The rows of a group lie close to one hidden flat surface of 9 dimensions, which passes through zero. Surfaces can cross.
(in the rows, 128 means zero)
Some rows, each with its group after it:
[ 92 123 165 129 110 158 126 105  62  91 144  84 141 108  56 158 132 135
 159 101  77 146]
Q931
[ 94 116  96 121 132 178 112  89  97  76 133 104 118  67  91 147 214 149
 108 133 110 132]
Q331
[121 121 132 113 135 131 147 120  99 149 137  93 120 119 112 134 142 167
 137 159 123 137]
Q931
[138 128 160 149 111 123 118 132 150 117 118 142 130 143 128 142 124 130
 134 111 133 134]
Q331
[102  78 155  90  72 122 148 149 159 124  75 142 184 180 100 155 230 144
 114  94 121 101]
Q331
[168 141 171 149  72  99 122 102  94 138 142 108 149 151  85  96  72 156
 166  93  81 104]
Q803
[136  98 218 123 107 110 129 136  94 143 132 187 175 177  57 162  78  82
 177 116 126 134]
Q803
[175 180 101 170 135  82 112 131 169 153 110  97  86 133 191  86  71 147
 123 107 107 125]
Q331
[129  93 197 108 115 123 162 145 103 166 135 126 136 193  81 163 107 154
 158 151 129 142]
Q931
[154 138  97 123 142  80 111 128 143 154 150  66  76  88 175  82 142 185
 119 185 125 126]
Q845
[120 111 139 124 124 128 126 104  64 142 163 113 128  97 106 102  95 147
 151 179 159 140]
Q845
[135 132 120 159 138 161 173  91 118 115  64 120  83 106  86 193 129 168
 114 164 136 136]
Q803
[130 126 114 125 146 132 147 137 113 146 118 158 125 143 131 137 130 105
 116  95 118 124]
Q845
[ 91  90 163 109 126 181 118 146 156  82 145 156 165 120  58 193 148  67
 120 125 178 141]
Q331
[128 126 140 142  91 112 124 134 186 111  66 137 137 168 166 137 182 168
 106 122 120 123]
Q331
[103  77 146 126 127 142 132 138 125 122 159 188 121 133 124 146  99 120
 122 137 156 138]
Q931
[148 106 139 113 155  69 132 184 152 163 136 124  70 141 159 132 119 150
 141  95 121 129]
Q803
[135 111 147 106 148 120 140 145 133 147 151 147 134 141 125 137 136 114
 136 160 139 126]
Q845
[116  94 104 134 136 118  93 124 108 114 183 171 101  75 169  80  97 117
 119  85 134 121]
Q931
[112  63 113 111 124  90 113 118  84 145 156 180 106 112 169  93 138 148
 126  77 117 118]
Q931
[150 175 105 130 125 166 109  70  58 157 130 140 183 134 150  77 137  92
 139 184 186 144]
Q331
[156 131 157 145 104 137 139 136 141 129  81 151 148 182 100 145 139 113
 129  38 107  99]
Q845
[ 91 154 102  89 100 123 120 150 160 103 127  75 194 108 148  98 146  96
 111 125 141 115]
Q331
[193 118 179 141 129  83 124 149 149 161  97 138  96 143  75 170  73 118
 162 103 127 110]
Q803
[120 130 113 140 118 157 147 130 137 116 126  77  84 125 143 116 148 182
 114  93 117 116]
Q803
[133 124 131 109 127 124 111 137 162 128 123 160 175 131 128 120 135  86
 122 151 161 118]
Q803
[164 120 147 156  76 139 130 140 151 117  89 119 125 129  72 136  93 125
 122  30 156  90]
Q845
[141 139  72 104 172 112  85 120  96 136 181  85  97  34 134  85 151  91
 131 146 168 119]
Q931
[ 83 103 125 124 131  96 130 145 159 105 111 123 114 111 177 135 128 156
 107 156 125 149]
Q845
[147 152 124 128 124 144 124 102  92 136 132 106 132 122 113 114 130 123
 149 137 148 129]
Q931
[105 113 154 124  96 120 121 144 158 110  94 133 149 144 144 140 129 138
 124 108 144 135]
Q845
[109 106 124 132 123 156 128 100  99 113 155 116 128  76  86 136  96 134
 126 184 166 144]
Q845
[112  94 189 107 145 104 133 163 112 150 100 204 134 205 134 170 143 102
 162  86 103 142]
Q803
[120 133 103 131 122 135 134 115 140 115 106 107 126 113 131 115 164 140
 119 127 111 120]
Q331
[132 156 176 140  90 107 115 139 158 115 106 131 170 193 134 132 176 141
 149  82  54 119]
Q845
[108 135  97 134 129 152 140 132 135  75 142  81 123  73  86 146 131 116
 107  90  90 106]
Q331
[121 161 120 154 105 165 123 106 132  88 124 102 142 112 129 119 141 117
 112  91 115 129]
Q803
[136 162 107 146 137  86  88 155 167  97 126  92 106 107 156 114 113 115
 134  53  56 117]
Q931
[ 72  79 151 125  85 198 182 120  86 113 165  96 121 128  76 148 103 197
 121 126 133 132]
Q803
[173 152  99 141 105 162  82 109 145 114 136 118 132  87 108  89 144  80
 112  85 197  91]
Q931

New rows. What belongs after each?
[141 111 152 145 140 144 126 149 121 106 161 123 107 104  50 162  91  99
 143  69 106 112]
Q331
[117 111 114 108 107 138 146 101  97 145  87 156 153 128 150 116 144 144
 110 155 188 129]
Q845
[ 90 185 121 118 143 115 119 117  92  82  87  80 157 113 114 152 185 108
 154  98  39 141]
Q931
[ 36 127  88  67 102 148 155 150 114  81 150  70 229  97 111 111 144  94
 113 112  98 119]
Q331
[125 118 131 102 118 121 125 157 158 131 136 116 145 131 115 134 157 115
 121 122 150 114]
Q331
[109 152 120 146 116 156 107 106 157  84 110 110 151 103 116 150 153 129
 114 173 134 141]
Q845
[109 119  92 140 155 119 177 131 113 137 102 156  68 150 152 147 122 176
 104  88  44 113]
Q845
[ 98 121 154 128 100 127 103 109 117  89 138  98 146  91 130 111 103 150
 141 155 157 160]
Q845
[172 127 138 141 140 142 164  97  29 171 133 148  99 153  65 135 117 144
 162  83  81 106]
Q331
[117 120 154 158  73 128 102 113 154  77 111  85 121  99 101 130  88 167
 130 112 122 139]
Q845
[156 171  93 132 148 108 126 141 132 142 165  82 117 103 154  96  67  91
 129 135 140 119]
Q331
[109 186 104 115 160 124 108 133 125  93 117 112 161 103 135 138 153  52
 136 124 104 143]
Q931
[101  86 146 115 153 160 159 158 131 132 133 191 144 151  87 189 107  64
 119 106 158 117]
Q845
[141 151  87 167 130 152 131  89 116 131 118 150 108 121 174  95 109 160
 103 170 134 133]
Q931
[131 150 117 103 138 119 124 103  64 157 109 141 168 147 144  99 158  97
 144 128 106 136]
Q931
[ 91 114  66 103 146 109 107 115 119  85 105 142 125  67 177 106 200 121
  96  80 108 118]
Q931
[163  98 117 103 141  85 103 130  76 180 178 117  81  98 162  63 121 152
 140 102 131 111]
Q931
[127 126 131 129 142 141 160 106  73 147 150 147 125 146  92 136 130 139
 138 145  84 126]
Q845
[153 134 130 135 132 123 135 134 143 151 112 138 113 134 132 135 125 128
 129 130 145 124]
Q331
[147 151 100 133 118 124 103 165 233 108  74 110 117 103 165 126 145  99
  88 107 195 105]
Q845
[104  76 133  85 127 105 154 140 105 168 115 176 127 165 164 130 126 156
 125 140 158 135]
Q845
[132 135 136 151 109 135 119 137 161 110 131  75  98  96  97 132 112 140
 126  99 113 118]
Q931
[124 105 138 156 107 169 132 102 129 112 134 149 118 111 104 128 106 151
 112 126 156 134]
Q931
[127 133  83 110 119 125 143  88  62 137  95 124 139 108 140 107 212 163
 127 126 111 112]
Q931
[121 115 113  99 149  91 140 131 101 164 124 147 116 131 188 100 119 136
 121 144 157 141]
Q845
[130 144 135  93 131 104 119 133 140 157 114 145 167 177 195 100 204 120
 137 164 140 143]
Q845
[137 149 130 154 112 131 108 115 126 109 135 123 130 121 125 109  99 120
 130  86 101 128]
Q931
[108 129 102 146 122 124 112 122 149  91 124  95  98  69 139 130  82 143
 102 119 130 136]
Q845
[130 150 153 149  62 122 105  67  84 105 114  79 154 109 125  89 139 205
 148 179 104 150]
Q845
[134 131 121 141 118 183 124 105 148 118 132 176 165 118 109 131 124  76
 110 149 204 130]
Q931
[128  94 104 124  82 124 151 116 128 133  50 142 120 126 148 120 111 173
  91  88 186 113]
Q845
[143 127 112 108 122 219 142 128 109 152 173  79 119  97  93 117 157 114
 117 132 239 119]
Q803
[155 148 131 137 113 138 150 119 145 146  88 112 129 160 119 131 163 157
 119 144 143 121]
Q931
[104 114 112 129 141 132 133 108  82 127 141 123 103  89 135 111  76 138
 130 117 131 137]
Q845
[142 129 141 106 143  92 120 155 132 163 155 126 114 131 159  98 124 120
 138 129 149 128]
Q845
[ 88 131  69 132 126 109 130 128 170  99  63 103  99  90 214 111 129 162
  69 131 157 133]
Q845
[147 193  70 157 117 116  93  90 139  91 118  84 136  83 178  77 135 138
 111 126  78 117]
Q803
[162 140 129 151 135 116 135 158 170 131 133 107  98 155 110 146 149 137
 128  76  46 103]
Q845
[163 151  74 147 186 153 128 113 129 142 151 107  57  69  98 142 121 115
 113 148 152 112]
Q331
[ 92 145 150 157 126  85  86 152 182  70 135  89 110 116 168 126  96 140
 133  73  49 155]
Q845
[153 112 156 136 125  89  92 172 215 113 127 110  72 118 142 141 144 153
 116 105 130 126]
Q331
[160  95 154 110 111 101 120 131 107 160 143 109  99 135 109 112 190 164
 152  94 124 106]
Q331
[133  95 128 104 109 131 139 136 119 155 172 110 139 120  95 111 104 141
 127 164 169 113]
Q803
[123 146 105 133 131 126 142 127 124 132  92 156 130 171 165 131 165 139
 113  93  75 118]
Q845
[129 181 120 169 128 146 115 100 146 104 100 196 189 166 164 113 105  64
 125 104 114 127]
Q931
[124 108  94 125 157 154 177 104  73 152 129 157 107 118 111 141 117 153
 117 139 116 121]
Q845
[114  81 169 106 131 130 146 137  91 165 155 178 143 175 119 143 101 130
 142 149 138 142]
Q931
[150 157 121 138 134 137 112 114 108 127 144 111 125 115 120 109 118 110
 147 108 106 129]
Q845
[129 136 123 116 134 136 121 127 133 136  92 161 164 146 166 116 149  86
 109 115 168 132]
Q845
[169 169  72 151 145 196 135  99 133 119 116 118 128  78  76 143 153  82
  98 156 180 101]
Q845
